The first 5 rows are patterns. Each new row is the sum of 2 different patterns, raised or lowered, with some noise. Before adding, each is slid sideways (what falls off one end comes back at the other) and multiplied by a number that may be negative. Names go in the order of the patterns.
Known rows, each followed by the names of its patterns:
|  21 |   6 |   7 |  13 | -17 |  22 | -25 |  -9 | -21 | -16 |  26 |  16 | -20 |   4 |  23 | -24 |   4 |  19 |  -2 |   0 |  -1 |   6 |   1 | -24 | -11 |  -8 |   8 |  -8 | -17 | -22 |   8 |  17 | -13 | -16 | -18 |  18 |  16 | -21 | : (4)
|  10 |  17 | -12 |  -5 |  17 |  15 | -11 |  -7 |   0 |   8 |  12 |   1 | -20 | -17 |   3 |  -2 |  17 |   4 |  -9 |  22 |  -7 |   6 | -24 |   5 |  21 |  16 |  22 |  15 |  21 |  20 | -11 |  19 | -15 |   9 | -20 | -18 |  -6 |  24 | : (1)
|   5 |  -3 |  16 |  26 | -27 | -14 |   7 |  23 | -15 |   8 | -17 | -15 | -18 |   5 | -24 |  -6 |  22 |   0 |  21 |  14 | -24 | -24 | -13 |  19 |  -2 | -12 |  19 | -10 |  -4 |  -6 |   2 | -11 |  -7 |  15 | -10 |   5 |  -6 |  21 | : (3)
|  23 |  19 |  11 | -19 |  13 |  20 |  -2 |  22 |  21 | -26 | -16 | -23 | -15 | -12 |  -7 | -27 |  14 |  18 |  -7 |  25 |   3 | -22 |  22 | -10 | -14 |   5 | -13 | -15 |  19 | -10 | -14 |  26 |   6 |  18 |  16 |   9 |   4 |  24 | : (0)
|   2 |  19 | -24 |   9 |  -1 | -18 | -11 |  -3 |  19 |  25 |   1 | -20 | -19 | -17 | -15 |   0 |  13 | -16 |  11 |  26 |  -5 |  20 |  -1 |  -3 |  23 |  -4 |   2 |  23 |  24 | -22 |  -9 |  25 |  -6 | -25 |  15 |  -9 |  13 |  -8 | : (2)

New rows, each followed by the names of its patterns:
|   8 | -27 |  -1 |   8 | -30 |  15 | -18 | -42 | -43 | -43 |  -8 | -14 | -36 | -34 |   9 | -19 | -19 |  17 | -14 | -34 |   0 | -19 | -26 | -28 | -34 | -32 |   5 | -29 | -39 | -11 |  -5 |   8 | -15 | -21 | -26 |  15 |  12 | -17 | : (4) (0)
|  41 |  29 |  39 |  10 |  35 |  15 |   5 |  -7 | -29 |  -6 |   7 |  23 |  33 | -31 |  14 |  26 | -18 |  26 |  18 |  -6 |   9 |  27 | -12 | -17 |  -1 | -13 |   1 | -19 | -20 | -13 | -27 | -30 |  44 |   7 | -18 | -16 |   0 | -20 | : (3) (0)
| -28 | -37 |  25 |   0 | -36 |  26 |  38 |   2 |  22 |  -2 |  14 |  18 | -24 |  15 |  -2 | -13 |  17 |  28 |  -8 | -10 | -14 |  -1 |  31 |  31 |   9 |  25 |  12 | -28 |  15 | -19 | -32 |   2 | -19 | -10 | -10 | -32 |   0 |  13 | : (0) (2)
|   4 |  14 |  14 |  14 |  32 |   0 |  -8 |  16 |  18 |   4 |  28 |   4 |  -8 |  13 |  28 |  25 |   8 |  15 |  19 |  19 |  23 |  -7 |  23 |  22 |  46 |   5 | -12 |  11 |   9 |  15 | -11 | -11 |  34 | -15 |  21 |   3 |  18 |  37 | : (4) (1)
| -17 | -19 | -47 | -44 | -23 | -22 |  -6 | -32 | -39 | -18 | -20 | -22 |  -4 |  -6 | -15 | -12 |  -5 | -27 |   5 | -32 | -14 | -17 | -48 | -31 | -18 | -44 | -25 | -21 | -13 | -23 |   2 | -37 |   1 |   4 | -33 | -38 | -37 | -40 | : (1) (0)
| -26 |  -5 | -20 | -12 | -54 |   7 | -13 | -29 | -15 |  12 | -32 |   8 |  19 | -10 | -13 |  24 |  -7 | -33 | -12 | -28 | -24 |  -5 |   4 |  -5 | -23 | -14 | -10 | -43 |   5 |   4 | -14 | -26 | -14 |   7 | -15 | -17 |  -2 |  -1 | : (4) (3)
| -22 | -28 | -11 | -25 | -28 | -32 | -33 | -23 |   0 | -35 | -25 |   2 | -43 | -18 | -24 | -49 |   3 |  -1 | -59 | -25 | -27 | -51 | -28 | -15 | -46 | -44 | -41 | -30 |  -7 | -50 | -50 | -28 | -39 | -47 | -13 | -24 |   2 |  -1 | : (4) (0)
|  10 |  16 | -34 |   0 | -14 | -26 | -23 |  13 | -11 | -33 |  -9 |  12 |   7 |  -3 | -23 |   9 | -18 | -28 |  40 |   8 |  20 |  28 |  18 |   9 |   9 | -27 | -12 |  21 |  -6 |  12 |  29 | -14 |   1 |  23 |  -9 |  -4 |  17 | -25 | : (0) (2)
|  12 | -51 | -15 | -43 |   2 | -12 | -49 |  -7 | -13 |  -8 |   0 | -13 | -22 | -33 | -18 |   0 |  -2 |   4 | -16 |  -6 |  -6 | -46 |   6 | -30 | -17 | -16 | -52 | -31 | -32 | -52 | -29 | -35 | -25 | -55 |  19 | -14 | -19 |   9 | : (1) (2)
| 31 | 46 | 24 | -2 |  2 | 23 | 48 | 19 |  4 |  1 | 46 | 46 |  8 | 39 | 24 | 31 | 50 | 23 | 43 |  8 |  9 |  7 | 19 | 37 | 44 |  7 | 45 | 43 | -4 | 21 | 30 | 18 | 13 | 16 | 38 | 17 | 16 | 12 | : (4) (1)
|   4 |  -9 |   4 |  24 | -31 |  -9 |   8 |  -4 |  13 |  10 | -34 |  -7 |   7 |  17 |  19 |  -4 |   6 |  10 |  -6 | -10 |   9 | -12 | -10 |  30 | -10 |  -1 |  16 |  25 |  20 |  13 |  25 |  29 |  -1 |   8 |  22 |  30 | -20 |  19 | : (3) (0)
|   1 |  -1 |  19 | -12 |  13 |  43 | -10 | -24 | -14 |   7 | -24 |  -1 |  -8 |  15 |  20 |  -2 |  32 |   7 | -34 |  17 | -11 |  -4 |   5 | -20 | -26 |  27 |   7 | -19 |  17 |  -4 |  34 |  30 |  -3 |  21 |  31 |  31 |  32 |   3 | : (4) (0)
|  12 |   6 |   7 | -24 | -22 | -15 |   4 |  30 |  25 |  24 |  24 | -16 |  -4 |  -5 | -10 | -47 | -17 | -32 |  12 |   4 | -16 | -14 | -13 | -15 | -19 |   6 |  -5 | -31 |   6 |  27 | -22 | -14 | -33 |   5 | -11 | -13 |  19 | -24 | : (1) (2)
| -19 | -19 |  15 |   1 |  -7 |  32 |   4 |  23 |  17 | -24 |  35 | -23 | -13 | -11 | -17 |  16 |  29 | -18 |  -3 |  39 | -13 |  18 |  30 |   7 |   6 |  18 |  23 |  15 | -11 | -17 |   3 |  24 |  -5 |   2 |  -1 |  -5 |   7 | -21 | : (4) (0)
| -13 |  23 |  16 |   6 |   6 | -22 |   3 |  17 |   6 | -25 |  -3 |  12 | -27 |  12 |  -3 |  -1 |  22 | -15 |  24 |  23 |  34 |  25 | -16 | -27 |  24 |  10 | -22 |  34 |   8 | -34 |  -9 | -15 | -10 | -12 |  -6 |   4 |  17 |  18 | : (4) (0)
|  25 | -26 |  11 |  -7 |   7 |  -5 |  -7 |  24 |  38 | -25 | -26 |  -9 |  10 | -24 |   5 |  -7 | -26 | -10 |  19 | -27 |   6 |  18 |  -4 |  31 |   9 | -21 |  -8 |   4 |   2 | -10 |   3 |  11 | -26 |   4 | -12 |   8 | -16 |  -6 | : (3) (2)
| -54 | -37 | -69 | -45 | -42 | -29 | -42 |  -5 | -61 |  -6 |  -3 | -52 | -63 | -61 | -65 | -32 | -35 | -73 | -71 | -42 | -36 | -17 | -56 | -64 | -34 | -34 | -37 | -14 | -18 | -31 | -23 | -15 | -49 |  -4 | -52 | -29 | -35 | -76 | : (1) (0)
|   0 |  13 |  -9 | -27 |  -7 |  13 | -14 |  12 | -22 |   4 |  30 | -10 |  16 |  21 |   5 |  -6 | -16 |  11 |  -4 | -32 |   1 |   2 |   1 | -19 |  17 |  18 | -10 |  17 |   4 | -15 |   4 |  11 |  27 |  29 | -13 | -11 |  -4 | -17 | : (0) (2)
| 17 | 30 | 44 | 41 | 45 | 34 | 23 | 14 | 62 | 34 | 19 | 39 | 39 | 44 |  9 | 32 | 30 | -1 | 52 | 45 | 23 |  6 | 28 | 54 | 36 | 37 | 16 | 19 | 13 | 26 | 35 | 28 | 23 | 34 | 52 | 11 | 43 | 32 | : (3) (2)
| 12 | 41 | 35 | 61 | 60 |  0 | 27 | 35 | 19 | 52 | 66 |  7 | 59 | 77 |  9 | 54 | 21 | 22 | 54 | 32 | 19 | 42 | 45 |  8 | 47 | 52 | 16 | 16 | 34 | 10 | 75 | 45 | 61 | 71 | 24 | 55 | 61 | 10 | : (0) (2)
|   1 |   5 | -61 | -23 |  -3 |   3 | -43 | -12 | -36 | -53 | -28 | -34 | -33 | -12 | -35 |  22 | -13 |  10 |  -9 |  -4 | -21 |  -4 | -40 | -20 |   1 | -15 | -13 | -22 | -24 |   3 | -44 | -33 | -24 | -11 |  15 | -40 |   9 | -23 | : (4) (1)
| -44 |   3 |  17 | -38 | -12 | -20 |  12 |   2 | -16 |  16 | -20 |   6 |  -3 | -18 | -10 | -33 | -13 | -44 | -48 |  38 |  18 | -32 | -26 |  25 | -37 |  11 |  23 |   5 | -14 |  12 |   2 | -29 | -28 | -38 | -28 |  21 |   6 | -11 | : (4) (3)
|  26 |   2 |   3 |   8 |  37 |  -7 |  18 | -17 |   4 |  11 |  22 |   8 |  16 |  36 |  22 |  17 |  32 | -16 |  -1 | -11 |  13 |   5 |  16 |  28 |  14 |  -1 |   3 |  23 |  13 |  -1 |  15 |   3 |  18 |  11 |  25 |   2 |  -3 |  23 | : (1) (3)
| -50 |  -7 | -29 |  -9 |   7 | -15 |  -3 |  10 |   3 | -25 | -33 | -45 | -16 |   2 | -10 |  11 | -35 | -27 |  -4 | -33 |  -6 | -18 | -13 |   0 |   1 |  -4 | -35 |  -2 |  -9 |   4 | -41 | -31 |  -5 | -18 | -27 |  -4 | -16 |  -9 | : (4) (3)
| -41 | -16 | -45 |   2 | -26 | -37 |  19 |   0 |   6 |   6 | -19 |  19 | -55 | -12 | -56 | -26 | -12 | -21 | -45 |   5 |  10 | -28 | -28 |  -6 |  -4 |  -7 | -30 | -21 | -19 | -39 | -22 | -27 | -29 | -43 | -34 | -44 |   2 |   0 | : (4) (1)
| -14 |  37 |  12 |  -7 |  29 |  27 | -13 | -14 | -28 |  -5 |  16 |  18 |   3 |   2 |  -7 | -14 |  34 | -13 | -30 |  12 | -29 |  -8 |  29 |   0 |  26 |  17 |  -4 |  -9 |  45 |   3 | -28 |  17 |   7 |  -8 |  29 | -21 |  21 |  13 | : (0) (2)
|  14 |  15 |  10 | -19 | -16 |  21 |  25 | -14 | -14 | -10 |  19 |  21 | -11 |   0 |  -7 |   8 |  10 |   2 |  20 | -19 |  12 | -18 |  -4 |   0 |  16 |   5 |  16 |  34 |  -1 |  20 |  29 |  -6 |  17 | -12 |  13 | -12 | -29 | -11 | : (4) (1)
| -23 |  26 | -30 |  -7 | -35 | -12 | -28 |  15 |  29 |  14 |  10 |  11 |  -8 | -10 | -21 |  12 |  -2 |  -4 |  28 |  -8 | -21 | -20 |   4 | -11 |  10 |  19 | -18 |  24 | -11 |  25 | -16 |   2 |  31 |  41 |  -6 |   1 |  23 |  39 | : (1) (3)
